The rows are grouped in 4 different ways at once. Each group adds its own fixed numbers to the row, and there is some noise. The rows also spread widely along 10 directions, which tell nothing about the answers.
In the rows, zero is written as 128.
Known rows, each followed by its group in each grouping:
[192 131 129  83 185  67 113  97 113 166 198  83 105  98 126 125 143  89
 173 133 163 129 167 136 147 139  81  54 120  56  97  85 130 163  99 121
 153 136]
q_537 q_51 pafi mimu
[ 99 207 132 179 150 138  85 115 141 195 167 129 167  90 141  86  99 123
 155  99 162 117 150 100 135 121 100  75 171 180  96  90 171 177 138 108
 132 217]
q_871 q_98 sened veza
[117 155 142 166 169 113 142  98 141 134 124 136 164 117 141 104  93 136
 125 136 155  97 109 130 148 123  95 138 138 143  84 114 156 147 126 123
 116 182]
q_661 q_98 sened nosed
[133 144 129 159 213 139 147  78 120 134 120  99 143  94 158 139 123 122
 199 120 180 125  83 116  73 132  72 142 184 192 118  84 154 129 179  83
  92 209]
q_871 q_51 pafi Gizet
[187 137 207 163 152  90 109 136 134 135   4  75 101 140 138  59  55 152
 131  72 138  96  49 183 113 117 144  97  93  21  54 178 162 110 118 141
 113 120]
q_661 q_728 vopu veza
[147 162 166 126  78 166  94 145 143 180 114  93 126 107 114 102 106 150
 185  38 134 105 107 158 127 113 123  58 142  94  97 141 153 157 150 143
 111 162]
q_537 q_608 vopu Gizet
[191 118 158 105 147  99  91 158 156 138  70  90 116 136 116  98  81 135
 160 131 136 113 108 164 102  73 116 117 149  95  89 102 144 155 127  98
 138 104]
q_871 q_213 vopu nosed
[184 123 179  97 131  97 106 116 119 170 117  77  92 129 122 106 104 134
 157  83 141 110 111 168 149 141 134  36  91   9  80 161 144 141 106 161
 127 116]
q_661 q_728 vopu mimu
[ 89 167 124 116 174 111  88  50  87 159 157 107  60 109 160  94 137 121
 122  82 150 130 115  88 106 162 153  26 167 108 112 123 127  86 139 134
 118 160]
q_537 q_213 vopu nosed
[145 115 162 118 128  93 131 146 161 106  41 136 136 184 115  84  64 185
 115 124 117  76  73 169 141  77 127 183 144  79  69 154 124 120 121 114
 127  94]
q_871 q_608 sened nosed
[138 147 134 129 139 122 116 120 104 125 131 133 146 132 131 101 122 154
 124 122 138 109 115 137 143 106 110  93 157 127 116  86 148 157 124 131
 120 140]
q_537 q_51 vopu veza
[176 163 159 164 152  57 108  86 130 108 133 113 116  79 133  76 104  85
  69 180 173 108 152  95 147  84  85  96 157  86  96  90 148 110  79 114
 175 108]
q_537 q_98 vopu nosed
[116 167 152 158 119 146 128  98 160 140 132 127 155  94 121 108 102 124
 138 131 161  96 127 105 124  90  96 133 186 153 110 104 149 120 147 100
 145 156]
q_871 q_213 vopu Gizet
[158 167 148 118 194  71  86 104 124 148 132  94  67 129 114  66  93 128
 141 105 154 118 130  83  92 106 123  69 156  63  79  89  88  94 121  83
 155 120]
q_537 q_213 pafi veza
[141 150 151 139 178 116 133 115 152 152 119 104 140 113 134  98  90 131
 162 120 150 109 121 136 119 117 109 113 126 120  89 100 140 153 136 107
 128 170]
q_661 q_213 vopu nosed
[145 137 105 116 170  95 103  79 108 116 167 119 120  91 163 129 141  97
 128 152 162 124 138 116 131 104  91  76 204 165 116  73 151 151 124 103
 132 150]
q_537 q_728 sened nosed
[127 137 107  93 146 143 106  80 122 161 172  88  98  94 172 145 157  99
 188  99 159 137 121 137 107 146 117  56 197 159 118 105 154 144 161 114
 119 172]
q_537 q_728 pafi nosed
[115 117 141 110 207  87 166  68 129 100 100 111 122 160 152 119 102 147
 146 137 158  95  75 115 110 131 116 166 149 121  96 131 111  85 145  81
 108 146]
q_871 q_98 sened nosed
[128 177 171 142  84 136 147 110 162 148 134 143 159 121  95  85  89 145
 131  97 143  69 125 124 167  97 116 118 140  78  89 143 126 113 131 131
 148 138]
q_537 q_51 sened nosed
[ 83 205 135 135 149 109 100 101 140 184 190 154 120 122 108  72 113 135
 115 102 145 109 165  89 158 133 127  79 153 106  84 112 122 127 117 136
 171 164]
q_871 q_51 pafi nosed
[113 145 144 118 164 120 124  73 111 151 148 104 125 116 152 110 125 129
 152 103 156 118 111 115 137 145 126  78 142 113 117 117 146 120 139 127
 120 168]
q_871 q_51 vopu veza
[190 150 139 109 116 132  68 134  85 138 123 117 100 119 115 127 118 139
 147 108 158 124 102 122 113  89 107  36 193 132 135  69 144 150 135 132
 110 127]
q_871 q_728 pafi nosed
[138 142 152 125 210  84 161 112 114 138 131 127 143 157 107  93  86 168
 138 118 145  92 122 129 174 149 104 100  63  61  90 103 111 168 123 152
 120 160]
q_661 q_728 vopu nosed
[127 127 119 115 141 126 131 101 150 124 117 121 137 126 144 119 116 129
 150 130 136 100 105 149 118 106 115 137 175 145  95 119 147 136 145 104
 120 146]
q_537 q_213 sened nosed
[121 127 126  99 121 160 141 147 186 151 141 124 172 140 121 127 102 157
 185 125 127  95 131 167 144 100 116 150 147 150  95 105 135 187 148 103
 129 150]
q_661 q_213 vopu nosed
[145 147 155 139 163 108 151  81 131 130 148 116 152 109 128 127 111 130
 158 141 179  95 118  99 128 110  81 131 161 130 117 104 126 113 136  82
 120 159]
q_871 q_98 sened mimu
[153 140 148 125  89 119  92  96 143 172 146  87 125  81 156  97 122  79
 149  95 144 115 143 156 158 134 119  44 143  78  83 151 174 146 112 140
 144 152]
q_537 q_608 sened veza
[116 111 102  98 208  82 129  76 104 143 134 105 113 132 178 119 136 119
 145 119 132 128 110 160 134 175 111  83 118 117  85 120 151 164 129 145
 101 176]
q_537 q_213 sened nosed
[157 159 164 105 154 118 134 134 146 152 124 116 117 155  81  98  76 167
 176 102 150  88 116 104 113  99 119 118 132  80  99 100  82 119 147  98
 140 126]
q_871 q_213 pafi nosed
[129 181 143 170 171 109 103 107 139 192 138 108 138  91 137  84 106 116
 173  82 147 116 132 140 119 146  97  72 124 113  74 131 167 161 139 129
 120 200]
q_537 q_213 sened mimu

New rows, each followed by its group in each grouping:
[169 145 177 138  99 142 128 135 166 164  85 106 144 119 121 100  85 134
 170  94 146  93  93 167 127 105 114 128 138  90  86 152 166 130 139 136
 134 141]
q_871 q_51 pafi nosed
[ 80 169 143 133 144 131 154  66 164 174 167 114 148  95 150  94 118 114
 155  94 146 100 136 127 153 154 121 109 119 108  92 153 147 120 147 126
 146 184]
q_537 q_51 vopu nosed
[164 151 143 139 123 108 102 118 113 148 134 138 139 110 118 110 123 126
 117 137 148 108 130 144 156 107  93 100 158 109  99 108 166 151 105 147
 144 132]
q_871 q_51 pafi mimu
[149 147 159 144 116 115 141 113 158 139 108 125 156 118 126  94  92 125
 135 118 144  84 114 155 161 110 103 124 128  89  78 144 154 136 127 130
 140 137]
q_537 q_728 sened nosed
[166 126 157 127 101 146  90 134 169 189  90  79 131  84 161 114  99  91
 195  82 134 122 104 204 121 129 127  72 130 105  63 171 205 179 133 145
 116 171]
q_661 q_213 sened nosed
[113 165 162 123 146 120 172  78 152 137 151 137 152 140  97 100  88 144
 139 126 160  72 129  83 156 118 108 135 127  92 107 122  93  97 143 107
 144 151]
q_871 q_213 sened nosed
[156 124 143 111 162  61  78  93 112 131 121 103  89 125 151  91 112 107
 110 135 150 123 128 120 136 113 124  72 169  78  86 116 139 120  99 104
 153 117]
q_871 q_608 sened veza
[112 126 111  83 106 142  96 110 141 123 171 126 136 134 140 130 136 143
 135 146 138 110 147 121 144  74 131 119 230 173 125  83 126 143 128  79
 156 120]
q_871 q_608 vopu veza
[178 122 167 137 178 113 160 105 159 163  96  78 163  94 155 120  90 100
 208 116 160 109 102 174 118 140  82 125  98 103  86 140 180 160 150 117
 111 191]
q_871 q_51 sened nosed
[104 161 130 120 150 121 120 112 154 174 163 126 154 124 124  96 106 135
 146 120 138 112 155 136 159 139 114  98 116 126  98 110 146 178 130 134
 144 173]
q_871 q_213 vopu nosed
[122 120 120  87 218  75 155  79 136 120 177 108 145 150 139 123 120 134
 156 171 154 106 156 107 154 118  95 140 149 129 109  75 102 152 127  69
 157 142]
q_871 q_728 vopu veza
[147 157 118 125 152 102  92 126 150 167 175 114 141 109 136 103 115 112
 154 145 155 121 168 127 146 105  85  98 164 141  89  80 150 183 108 101
 165 154]
q_871 q_98 pafi veza
[168 102 122  16 109  97  81 101 105 132 166  97  45 139 130 141 154 113
 138 130 136 131 127 134 138 106 151  44 196  63 114 112 115 112 105 130
 154  66]
q_871 q_51 pafi nosed
[146 149 137 128 148  91 126  78 150 142 157 112 132  93 135  96 110  88
 126 150 155 108 153 118 145 116 100  96 145 101  90 113 142 129 117 114
 156 143]
q_537 q_213 sened nosed
[163 136 128 114 107 140 123  99 123 129 150 117 128 100 121 137 139 111
 139 131 158 106 128 135 143 110  86  89 170 118 119  88 141 145 124 140
 131 132]
q_537 q_213 pafi Gizet
[126 124 129 103 207  81 128  52 108 118 154  97  92 119 138 129 129 107
 139 139 172 120 120  82 113 131 101  95 173 109 112  95 110  99 135  89
 128 147]
q_871 q_213 sened Gizet
[162 134 155 104 179  69 138 118 160 142 130 102 123 157 108  91  85 139
 157 145 150  94 137 124 142 107 103 146 122  68  75 107 101 130 108  82
 165 117]
q_871 q_98 pafi veza
[131 175 172 180 127 152 113 129  79 122  49 149 138 150 119  88  83 207
 112  78 147  92  40 123 113 111 125  94 145 134 127 112 153 116 151 159
  60 158]
q_871 q_98 vopu nosed
[115 156 124 126 104 102  89  85 148 131 168 137 124 105 137  91 128 103
  87 166 154 108 165 102 161  78 112 119 222 136  99 104 136 113  96  96
 193 111]
q_871 q_608 pafi veza
[130 144 162 123 128 151 173  95 141 185 138  98 174 118 125 126 103 133
 194  90 145  94 119 157 169 175 108  86  59  92 116 145 155 168 153 170
 100 202]
q_871 q_213 vopu nosed
[112 168 151 180 143 128 123  41 139 163 126  92 110  58 185  92 128  79
 136  94 172 122 107 123 114 162 113  87 162 127  93 160 172  83 143 133
 126 197]
q_537 q_608 pafi nosed
[124 174 138 150 109 159 126  85 109 162 157 132 139  99 129 119 135 134
 145  92 156 104 116 123 137 146 102  71 154 130 125 122 148 128 144 162
 101 175]
q_537 q_213 pafi mimu
[146 150 146 147 134 122 134 108 159 142 116 128 151 118 125 102  92 125
 140 139 151 102 126 137 140 112  96 135 145 129  97 109 150 144 132 123
 143 149]
q_871 q_213 pafi nosed
[129 145 125 105 154 114  73 111 144 184 135  90  91 113 158 105 120 110
 178  90 143 143 125 143 100 127 130  72 178 130  83 126 154 147 138 107
 137 164]
q_871 q_608 pafi nosed
[ 78 168 110 140 139 111 141 105 174 141 162 160 156 138 112  85 116 145
 106 139 129  88 159 127 167 113  96 174 153 129  64 116 119 147 118 123
 173 148]
q_537 q_213 pafi Gizet
[ 98 134 118  93 133 141 131 102 171 167 159 108 134 126 143 114 124 132
 172 109 123 108 137 153 136 132 134 118 144 134  92 133 138 158 146 115
 139 155]
q_537 q_213 vopu nosed
[141  75 118  74 211 102 196  99 113 151 124  96 176 167 160 156 123 151
 198 131 123 115  95 216 173 194  91 133  35 100 108 124 163 213 141 168
  81 190]
q_871 q_51 vopu nosed
[ 73 105  98  74 160 110 171  46 156 142 201 123 158 134 170 150 149 108
 150 157 143 105 152 142 189 163 106 142 144 143 101 134 136 153 131 113
 141 175]
q_871 q_608 sened nosed
[155 124 122  62 157 109  97 108 116 163 164  91  86 132 136 134 132 120
 181 107 148 128 130 137 129 137 122  51 156 103 108  98 128 154 136 126
 131 136]
q_871 q_728 pafi nosed
[158 103 121  56 163  77  66 153 116 179 131  87  94 159 150 108 120 135
 169  86 110 134 126 197 148 135 142  43 118  61  60 132 163 205 102 144
 129 130]
q_871 q_51 sened veza
[161 135 143 136 111 115  96  77  92 132 116 110 112  95 160 115 138  99
 103 134 162 122 108 145 157 128 110  60 172 115 112 121 188 126 110 160
 130 136]
q_871 q_728 pafi veza
[139 160 129 112 143 145 122  98  58 151 181 140 125 128 107 141 144 165
 142  93 155 111 111 109 155 145 105  36 146 106 139  83 125 149 130 171
  90 160]
q_661 q_51 pafi mimu
[143 171 154 169 135 148 130 103  99 115 109 143 157 121 108 110 102 168
 124 131 169  89  95 101 117  87  93 119 180 156 148  80 135 112 150 119
 101 147]
q_871 q_213 vopu mimu
[185 164 159 168 165 102 124 124 120 167 124 108 167  89 129 107  90 107
 163 127 171 110 122 133 141 128  66  80 108 121 102  98 184 183 125 137
 108 194]
q_871 q_98 sened nosed
[105 147 124 116 107 142  97 125 161 145 128 126 128 125 127 101 120 144
 136 103 121 105 128 145 128  96 126 119 184 131  80 120 143 145 129 116
 145 126]
q_537 q_213 vopu Gizet
[178 147 139 121 145 102  89 111  67 116 111 117  90 129 125 101 121 144
 116 106 151 120  92 120 120 108 114  51 169  92 118  81 131 115 116 146
 110 113]
q_537 q_51 pafi veza
[142 181 153 159 214  66  97 110 121 163 123 119 116 110 129  68  83 126
 134 108 160 120 126 101 115 114 109  83 138 106  78 101 141 133 123 102
 141 173]
q_871 q_51 sened nosed
[120 142 145 118 124 130 133 109 145 150 129 118 148 130 133 111 110 144
 150 120 143 102 118 140 149 122 119 113 138 127 108 124 153 142 130 129
 123 149]
q_871 q_98 vopu nosed
[167 166 161 167 150 101  99  82  95 118 121 109 113  72 131  94 119 103
  99 122 180 108 113  95 125 107  93  50 172  98 117  94 152 105 121 135
 134 141]
q_537 q_728 vopu Gizet
[111 102 105  75 123 130  83 140 127 124  96 131 107 174 154 117 122 172
 129 117 103 116  85 182 124  94 153 116 198 150  92 121 159 161 134 126
 116 109]
q_871 q_728 vopu nosed
[149 125 127  96 112 134 146 112 172 135 151 117 159 113 131 134 115 115
 168 147 145  94 140 148 141  90  92 144 168 141 103 104 138 156 137  93
 144 137]
q_537 q_213 sened nosed
[149 168 156 146  91 145 123 125 164 146 112 132 145 111 112  90  95 140
 139 107 148  86 115 139 136  88 107 128 167 115  95 126 139 123 137 125
 149 131]
q_537 q_728 pafi nosed
[157 114 132  86 160  91 114 142 128 131  82 114  91 180 128  96  99 169
 143  94 117 101  86 178 129 121 131 105 125  65  71 136 119 148 126 142
 119 106]
q_537 q_728 pafi nosed
[158 174 137 171 118 134  97 203 177 176  98 149 201 125 107  78  71 170
 170  92 120  93 137 183 137  75  81 129 133 157  67  93 170 243 137 122
 124 183]
q_537 q_608 sened nosed
[ 67 145 106  75 112 140 138 125 124 157 164 169 148 207 106 110 125 208
 125  92  98  85 131 158 208 150 139 116 126 107  91 130 115 177 123 171
 129 135]
q_871 q_728 pafi veza
[158 192 139 162 129 115  90 142 171 184 175 137 165  84 104  82  95 108
 148 137 161 114 192 123 156  90  74  90 160 146  86  75 160 202 118 113
 184 169]
q_871 q_728 pafi nosed
[126 146 151 111 161 104  98 107 119 153 100 113  93 148 137  94 101 148
 150  78 138 115  85 134 111 125 147  79 149  83  83 148 138 108 138 125
 116 144]
q_871 q_51 sened nosed
[163 160 160 168 154  90  86  92 108 143  71 103  77 102 150  68 101 109
 107  91 156 123  82 141 107 129 122  62 152  73  77 146 168  94 116 153
 129 135]
q_537 q_728 pafi nosed
[193 108 160  94 147  72 118 125 118 136  99  86 118 144 130  92 104 130
 130 117 129 101 117 179 168 122 113  76  86  21  80 128 143 161  95 147
 141 105]
q_537 q_728 vopu veza
